Each new row is followed by what is left after taking away its nearest point in the smallest flat space through zero that holds the last named rows.
(in the rows, 128 means zero)

z90, 3 rows:
[[113 111 152 122 164 162 145 130]
 [168 139 106 142 111 127  97 124]
 [177 126  92 144 155 147  76 157]]
New rows:
[177 113 135 116 130 133 132 148]	[158 114 140 110 122 119 146 146]
[126 125  93 140 148 126 134 113]	[123 126  99 139 143 126 141 105]
[129 162  92 160 116 135 134 107]	[112 153  99 154 137 141 144 118]
[126 160 118 117 179 145 148 121]	[132 170 110 120 154 127 144 113]

z370 (3 x 8):
[[158 124  94 148 116 192 152 152]
 [177 139 115 150 131 154 180 144]
 [143  63 157 127 121 191 143 186]]
New rows:
[139 123 131 153 118  94 125 109]	[138 111 126 154 112 116 121 120]
[154 112 114 133 150 157 113 157]	[145 127 120 128 156 125 107 139]
[113  97 128 139 113 103 120 108]	[128 102 119 147 112 116 135 113]
[123 131 105 117 110 162  99 116]	[139 131 134 116 123 134 124 119]
[100  94 142 143 148 149  93 113]	[126 117 135 155 155 139 123 106]

z780 (3 x 8):
[[140  77  94 124  97 137 102 110]
 [130 101 133 144 118 123  95  95]
 [163  80  90 123 115 151 101 113]]
New rows:
[147 141  95 152 147 145 123 151]	[121 138 106 159 130 127 118 141]
[138  98 159 154 114 116 141 122]	[145 105 150 145 119 124 154 137]
[113 101 128 128 145 124 110 150]	[113 107 131 128 149 124 114 153]
[151 101 160  94 159 155  93 138]	[119 106 162  88 137 138 108 147]

z391, 3 rows:
[[142 137 110  68  84 129 131 154]
 [107 143 137 107 140 111 128 144]
 [137 137 130 161 109 132 112 114]]
New rows:
[111 102 139 102 155  99 146 160]	[131 109 135 136 120 110 128 143]
[113 130  96 119 130 143 163 138]	[109 143 103 140 124 138 150 132]
[121  98 136 133 156 147 124 141]	[124 117 136 130 129 143 111 146]
[161 100 158 148 155 152  96 152]	[156 114 158 127 143 144  92 165]
[105 106  96 163 102 128 159 130]	[ 93 118 101 150 105 117 157 140]

z172, 3 rows:
[[132  93 137 168  94 139 111 156]
 [125  72 144 131 150 131 115 131]
 [129 114 157 150  73 144 106 167]]
New rows:
[ 81 135 165 118 130 139  96 122]	[ 87 139 133 145 133 133 107 113]
[159 124 128 127 120 147 153 138]	[158 122 130 120 128 146 153 135]
[103 136 105 129 115  87 114 107]	[101 123 120 125 112  91 106 115]
[136 164 164 133 125 127 164 154]	[137 135 155 145 145 124 164 147]
[108 140 156 130 116 131 137 126]	[110 130 143 141 128 128 141 119]

z906:
[[126 179 169 183 171  87 151 104]
 [142 193 201 131 130 111 150  99]
 [ 85 185 176 155 133  88 145 132]]
New rows:
[104 118 129 160 128 158 136 151]	[123 124 141 151 126 165 139 139]
[155 142 162 106 133 132 157 148]	[140 123 135 120 142 127 152 160]
[100 147 163 125 114 111 128  94]	[112 116 130 127 122 122 120  96]

z348, 3 rows:
[[145 117 130 156 127 124 160 144]
 [ 94 124 123 147 108 111 140 108]
 [119 167 158 148 126 133 141 114]]
New rows:
[104 138 126 143 113 110 148 133]	[122 138 124 122 126 120 131 143]
[116 158 114 133 126 133 143 107]	[131 142 104 125 132 135 140 120]
[124 111 133 117 133 111 126 132]	[125 122 142 122 134 114 129 130]
[139 104 140 102 133 141 105 151]	[120 115 149 126 121 133 123 138]
[169 157 142 137 117 119 152 125]	[150 139 121 118 110 111 132 116]

z527:
[[106 101 166 145 136 147 101 109]
 [130 126 139 119 111 166 134 104]
 [152 102 143 140 148 125 136 133]]
New rows:
[116 142 138 124 112 145 133 139]	[124 134 140 130 123 134 134 147]
[135 131 165 146 132 140 139 152]	[126 147 152 139 122 137 138 153]
[120 108 125 118 139 145 146 140]	[110 115 121 118 137 139 140 142]
[113 125 164 105 152 144 149 120]	[110 138 149 102 152 127 150 131]
[111 162 131 137 115 116 156 117]	[119 144 145 146 127 117 155 117]
[116 115 144  88 129 117 167 113]	[105 115 145  93 134 107 157 117]

z17:
[[127 131 134 102 151 144 103 119]
 [163 129 159 135 137 113 124 107]
 [175 131 150 126 167 141 168 133]]
New rows:
[137 123 116 164 155 108 139 134]	[124 124 112 151 158 114 118 130]
[ 88 137 119 132 122 115 130 129]	[111 139 135 129 140 117 136 123]
[124 115 118 120 126 116 146 144]	[128 116 127 115 130 114 131 133]
[131 126 179 123 169 139 133 115]	[101 123 155 137 137 130 136 127]

z497, 3 rows:
[[115 111 154 134 155 153 125 122]
 [128 105 112 104 121  84 100  81]
 [141 149 111 110 124 121 125 114]]
New rows:
[145 136 108 141 130 128  80 125]	[141 132 116 150 132 136  85 136]
[119 128 114 149 116 129 129 124]	[120 131 116 144 124 136 127 116]
[129 104 109 119 100  77 119 125]	[130 125 129 120 131 126 131 133]

z969 (3 x 8):
[[118 139 131 139 155 141 136 123]
 [134 109  80 127 132 120 162 129]
 [158 131 140 112 168 103 127 143]]
New rows:
[139 124 163 155 124 145 161 153]	[144 118 156 151 115 139 163 155]
[128 159 151 103 163 112 101 114]	[117 143 116 108 132 118 118 107]
[155 163 112 158 107 110 125 162]	[146 169 114 165 114 120 127 158]

z814, 3 rows:
[[134 124 131 146 117 133 114 102]
 [147  91 113  93 115 149 105 126]
 [148  96 120 142 159 121 127 168]]
New rows:
[129 161 150 155 138 113 136 159]	[140 140 141 129 118 132 116 142]
[152 150 102 109  95 129 140 160]	[157 148 107 138  96 126 133 147]
[131 152 151 140 126 163 100 108]	[132 146 146 128 142 158 110 138]
[125 158 148 115 118 143 131 131]	[139 138 145 128 127 143 122 138]
[163 145 157 136 153 148 143 152]	[162 146 156 124 136 157 135 132]

z364, 3 rows:
[[115 106 117 131 118 123 110 125]
 [ 76 133 145 101 111 150 109 132]
 [131 138 169 168 127 140  66 114]]
New rows:
[140 125 142 132 128 145 138 127]	[133 115 135 130 124 143 135 127]
[126 130 107 119 121 135 128  88]	[130 138 114 122 124 138 128  88]
[125 115 110  77 108 129 133  77]	[146 129 128  98 117 131 123  72]
[134 131 144 114 129 141 127 132]	[138 119 133 119 128 134 125 131]
[148 124 132 129 126 135 126 150]	[139 121 131 124 122 137 123 151]
[128 121 130 136 132 125 103 118]	[128 129 126 123 135 126 124 123]

z728, 3 rows:
[[ 95 137 127  98  86 102 138 143]
 [124 119 155 147 201 147 119 122]
 [115 122 162 160 134 161 142 143]]
New rows:
[118 155 103 144 135 128 121  99]	[106 155 113 146 128 132 127 107]
[124 103 157 141 118 160 122 145]	[131 107 135 117 122 135 110 133]
[ 99 131 127 108  97 141 160 150]	[126 127 115 114 134 144 145 131]
[118  95 137 103  98  93 150 140]	[140  89 139 124 127 111 143 130]

z300 (3 x 8):
[[179 108 148 201 139 130 157 118]
 [127 147 147 165 166  90 111 112]
 [ 96 143 125 144 142 130 110 109]]
New rows:
[145  99 152  96 145 151 122 116]	[136 105 153 107 153 148 115 108]
[148 146 104 146 132 151 122 109]	[152 149 106 125 132 136 118 119]
[129 127 133 149 161 128 149 152]	[116 129 125 130 153 136 145 155]
[ 94 107 142 123  98 107 111 126]	[109 101 147 137  98 107 120 126]
[106 136 113  97 117 155 132  95]	[136 134 130 115 131 129 139  99]
[110 132 111 137 160  95 112 151]	[119 116 104 139 141 122 129 154]

z472 (3 x 8):
[[186 116 126 123 123 101 139 117]
 [128 137 124 140 124 115 142 130]
 [102 120 160 111 127  81 141  93]]
New rows:
[160  98 131 145 100 139 102  97]	[127 114 130 160  98 136 113 103]
[119 152 154 137 147 110 142 126]	[136 145 148 131 150 130 128 132]
[146 112 107 153 119 138 132 108]	[124 111 116 148 121 137 129 102]
[109 117  98  98 156 163 123 109]	[122 126  94 113 149 134 147 107]
[143 112 155 106 113 156 108 160]	[131 126 156 122 107 128 132 157]

z559, 3 rows:
[[ 92 142 134 129 127  81 135 124]
 [114  76 108 144 105 120 118 113]
 [ 97  88 133 141 149 131 133 118]]
New rows:
[155 119 121 131 133 180 121 152]	[121 129 123 133 126 132 126 147]
[120 119 147 133  96  85 137 126]	[138 118 155 130 117 122 139 132]
[138 136 118 131 103 106 124 178]	[127 118 127 136 127 122 129 176]
[132 116 171  97 134 153 140 115]	[129 117 160  98 110 130 135 112]
[141 135 123 110  83 115 106 123]	[123 125 141 113 122 131 117 123]
[ 87 138 128 123 125 134 140 155]	[104 132 119 123 113 145 134 155]

z387 (3 x 8):
[[130 104 103 145 122 124 119 133]
 [116 119 127 135  92 187 138 101]
 [ 89 116 125 118 132 156 103 125]]
New rows:
[143 136 130 128 125 124 161 137]	[122 125 123 125 131 132 143 140]
[131 140 158 117 127 128 126 105]	[132 121 138 129 126 121 117 111]
[136 134 100 134 103 136 119  87]	[131 145 110 121 123 117 112  97]

z478:
[[122 121  72 125 113 124 127 140]
 [126 112  55 116 111 131 158  96]
 [113 127  89 100 146 122  98 121]]
New rows:
[ 98 104 121 142 157 151 122 134]	[102 103 126 149 151 153 133 133]
[112 142 140 142 152 120 149 114]	[109 142 123 143 146 117 142 129]
[131 136 117 162 161 152 154 114]	[126 139 114 160 165 148 135 131]
[128 139 140 149 125 104 135 145]	[124 136 126 135 134 105 134 125]

z146 (3 x 8):
[[126  97 140 135 118  94 122 105]
 [127  77 129 129 120  98 148 120]
 [152 164 145 133 127 136 124 123]]
New rows:
[ 92 109 109 130 104 120 140 127]	[115 138 124 134 103 127 140 124]
[ 77 131 156 162 113 138 138  81]	[ 88 134 149 156 117 154 163 100]
[161 100 106 151 100  78  91 125]	[161 125  90 142 111 113 102 151]
[126 170 115 122  95 100 143 172]	[117 155 116 124  92  86 133 162]
[129  77 131 126 128 134 103 123]	[146 106 136 126 131 151 108 130]

z250 (3 x 8):
[[ 81 116 141  91 175  80 124 110]
 [ 79  75  92  93 156 140 174 117]
 [112 107 129 149 166 100  88 125]]
New rows:
[131  80 147 135 113 148 149 129]	[132  97 165 131 117 128 135 126]
[ 77 135 131 128 122 134 163 147]	[ 91 142 137 151 121 130 138 152]
[117 125 122 126 121 135  91 123]	[116 129 122 114 114 139 105 122]

z912:
[[149 131 182 109 121 155 156 139]
 [142 105 198 107 110 154 118 108]
 [118 113 169 109 127 140 125 113]]
New rows:
[ 89  90 130 131 122 137 122 126]	[115 103 123 140 115 142 135 144]
[140 137 125 127 135 115 104 122]	[136 141 133 120 140 119 117 128]
[151 120 179 129 125 127 162  83]	[140 129 133 144 134 108 157  88]

z603 (3 x 8):
[[177 133 150 148  74 120  77 130]
 [142  95 138 129 103 118 109 169]
 [121 115 127 140 121 147  90 165]]
New rows:
[ 90 138  66 138 128 126 105 140]	[115 134  77 131 109 101 120 127]
[148  98 166 117 126 112 119 163]	[134 130 156 122 147 129 123 131]
[111  95 111 102 141  84 166 143]	[121 130 113 127 128 110 118 126]
[125 138 146 127 100  81 124 123]	[101 141 135 130 120 101 119 131]
[172 147 148  80 144 153 120 133]	[164 141 145  78 151 155 123 141]
[113 130 157 148 134 113 113 150]	[114 138 156 144 139 108 126 134]

z164 (3 x 8):
[[109  89 125 103 112 129 133 112]
 [120 120 115 125 154 124 119 105]
 [124 137 117 151 134 109 134 117]]
New rows:
[ 96 110 110 139 158 126 115 133]	[104 117 122 140 137 132 121 154]
[118 142 138 103 143 159 130 122]	[112 145 133 123 129 141 144 119]
[112 119 126 140 112 135 143 147]	[114 123 122 137 134 139 132 140]
[141 104 122 108 140 123 146 135]	[146 117 122 121 141 118 148 139]
[144 152 100 127  93  94 150  96]	[154 151 109 101 110 121 132 105]

z831, 3 rows:
[[ 81  84 104 109 167 160 141 102]
 [125 123  92 122 133 147 119 134]
 [132 112  82 129  90  93  96 129]]
New rows:
[ 94 121 127 143 136 139  98  97]	[113 142 135 149 129 139  96 110]
[127 123 161 130 150 105  93 144]	[124 120 142 126 156 119  90 147]
[118 126  99 142 160 147 138 123]	[129 133 118 150 141 119 135 123]
[117 138 159 122  95 138  99  99]	[116 139 143 119 103 155  98 104]
[160 108 156 139 116  99 139 105]	[159 110 125 132 131 132 136 115]

z423 (3 x 8):
[[156 163 134 139 148 106 132 133]
 [130 132 137  84 116 161 124 140]
 [133 179 136  72  88 158 135 114]]
New rows:
[149 117 112 117 157 136 116 118]	[141 123 108 119 144 134 120 104]
[133 118 106 110 160 140 109 112]	[132 128 103 115 153 134 113 102]
[103 147  94 105 156  99 140 132]	[ 98 137  94  99 154 107 138 135]
[147 135 158 140 118 149 135  98]	[146 120 158 144 127 150 131 106]
[158 152 118 109 116 124 138 103]	[149 116 116 120 128 126 131 114]

z902 (3 x 8):
[[122  81 164 160 129 123 118 137]
 [129 109 132 133 177 127 186 128]
 [130 135 123 126 115 130 168 129]]
New rows:
[149 169 129  89 144 130 102  82]	[145 134 158 117 126 127 130  92]
[113 125  89 125 150 127 115 128]	[112 115 100 136 126 127 127 133]
[154 109 109 142 136 128 124 127]	[155 115 106 139 126 129 126 127]
[101 179 134 163 133 132 126 118]	[100 168 141 170 137 131 129 120]
[132 147 141 139 129 142 179 165]	[130 149 141 136 135 141 127 163]
[100 122 135 147 126 172 140 119]	[101 132 127 139 130 173 128 116]

z470, 3 rows:
[[114 138 163 113 155  97 144 118]
 [143 133 118 139 100  89 114 116]
 [113  90 130 120 135 130 160 149]]
New rows:
[132 130 134 128 127 136 116 125]	[130 123 135 127 126 129 122 128]
[130 110 137 133 103 148 129 125]	[128 121 149 129 111 137 128 118]
[103 169 127 154 163 120 118 125]	[104 139 110 159 145 118 129 139]
[119 127 119 104 142 114 140 131]	[126 133 109 110 134 123 128 129]

z911, 3 rows:
[[143 145 134 180 108 125  76  99]
 [160 143 128 118 161 157 137 146]
 [107 108  96 128 134 164 149 137]]
New rows:
[165 143 143  97 100 102 131 139]	[149 130 116 117  96 132 130 135]
[142 120 127 127 133 118 129 138]	[137 117 122 133 129 121 127 135]
[157 123 130 121 122 145 121  88]	[146 115 128 109 120 139 133  92]

z760 (3 x 8):
[[132 195 153  90 110 131 142  92]
 [111 168 123  95 138 161 151 123]
 [139 175 164 113  65 153 160  84]]
New rows:
[128 140  93 145 145 135 114  94]	[131 136  97 150 135 137 117  91]
[115 160 145 144 128 104 128 121]	[108 143 134 152 130 120 135 133]
[112  94  95 118 139 120  95  95]	[112 108 103 112 122 133 108  84]
[135 156 108  99 148 125  99  98]	[137 124 106 124 126 141 108 105]
[118 139 108 144 160  96  95 143]	[118 144 118 147 123 128 121 130]
[146 147 123 124 129 140 127 110]	[146 131 117 133 134 138 123 118]

z207 (3 x 8):
[[130 153 119 115 136 131 134  88]
 [ 55 135 138 119 140 153 142  77]
 [114 143 137 114 104 127 170  95]]
New rows:
[149  97 156 149 122  94 128 134]	[135 110 151 143 136 103 124 106]
[104 102 122 125 153 138 137 105]	[135 103 120 125 141 126 141 120]
[109 133  96 125 132 142 139 131]	[121 131  96 126 127 137 140 140]
[ 92 145  94 115 126 121 107 116]	[109 138  98 118 109 111 117 137]

z575:
[[117 115 109 144 119 106 142 142]
 [130 109 124 159 107 121 155 106]
 [166 124 136 108 165 131  98 141]]
New rows:
[149 175 138 130 135 127 133 133]	[147 166 130 141 129 117 142 135]
[107 104 127 124 127 110 122  99]	[110 108 129 115 135 112 113 105]
[123 179 128 117 125 137 133 132]	[144 156 121 135 129 123 140 131]
[110  77 179  93 129 118 125 127]	[103  76 174  97 124 113 130 130]

z684, 3 rows:
[[143 106 149 125 113 102 143 148]
 [106 131 138  96  96  86 109 148]
 [179  96 135 121  92 124 113 148]]
New rows:
[140 110 113 115 137 129 157 179]	[126 126 100 110 140 140 141 169]
[111  97  80 173 133 134 135 136]	[105  97  84 160 119 118 126 144]
[136 139 130 134 128 119 118 158]	[133 143 127 139 136 126 121 152]

z576:
[[151 115 146 136 141 107 126 158]
 [188 175 122 125 122 151 157 114]
 [139 158 115 123 148 157 150  94]]
New rows:
[130 133 135 143 130 150 136 126]	[125 126 137 144 125 144 130 132]
[112 112 122 164 135 104 174 121]	[119 119 119 162 117 106 174 121]
[122 130 133 124 130 144 179 103]	[121 114 142 127 117 126 167 125]
[145 121 119  79 125 126 128  83]	[147 106 129  83 129 111 121 102]
[ 94  98 116 138 121 126  94 134]	[135 124 117 138 131 137 114 129]
[128 125 151 121 123 155  92 129]	[134 128 152 122 131 157  96 128]

z514 (3 x 8):
[[157 138 104 106 162 109 147  97]
 [181 121 125 113 109 118 168 114]
 [128  94  73 119 166 107 116 119]]
New rows:
[156 134 121 103 133  97 146 125]	[127 133 132 117 126 108 125 142]
[102 134 152 161 152  97 140 124]	[117 118 146 159 140  94 150 126]
[110 106 158 148 120 114  99 105]	[128 109 153 139 125 108 112  94]

z715 (3 x 8):
[[138 125 106 140 143 163 102 131]
 [149 105 142 119 124 162 112 160]
 [124 137 143 107 103 143 151 172]]
New rows:
[121 101 108 140 149 150 161 109]	[121  98 120 132 141 146 169 118]
[ 96 125 121 146  98 114 101 122]	[101 120 126 142  95 122  99 133]
[142 160 157 109 162  98 151 131]	[150 156 144 116 171 123 133 136]

z481, 3 rows:
[[134 136 133  97 132 156 147 108]
 [122 130 155 119 123 180 120 130]
 [ 96 143 103 127 120 125 143 129]]
New rows:
[108 159 134 142  94 127 128 151]	[139 152 141 127 105 120 134 136]
[120 149 103 120 126 107 130 172]	[140 144 123 108 131 127 127 165]
[ 93 146 112 141 176 120  70 145]	[113 148 116 114 185 129  87 124]
[169 155 138  88 113 107 133 118]	[139 158 137 111 101 116 118 140]
[117 122 141 101 128 124 140 130]	[116 118 142 112 127 117 132 137]

z284 (3 x 8):
[[136 127  94  78 143 112  88 156]
 [ 66 131 107 157 127 109  88 119]
 [114 129  99 125 137  99 126 134]]
New rows:
[143 175  98 119  89 129 127 129]	[138 175 105 128  86 134 127 124]
[155 120 128 141  94 147 124 127]	[144 121 110 141  99 129 121 130]
[127 104 121 108  99 142 155 119]	[114 105 114 109 100 138 140 120]
[130 118 176 177 127 137 121 132]	[139 118 145 148 140 112 117 150]
[147 117 136 131 114 116 125 145]	[137 118 135 138 113 114 121 142]
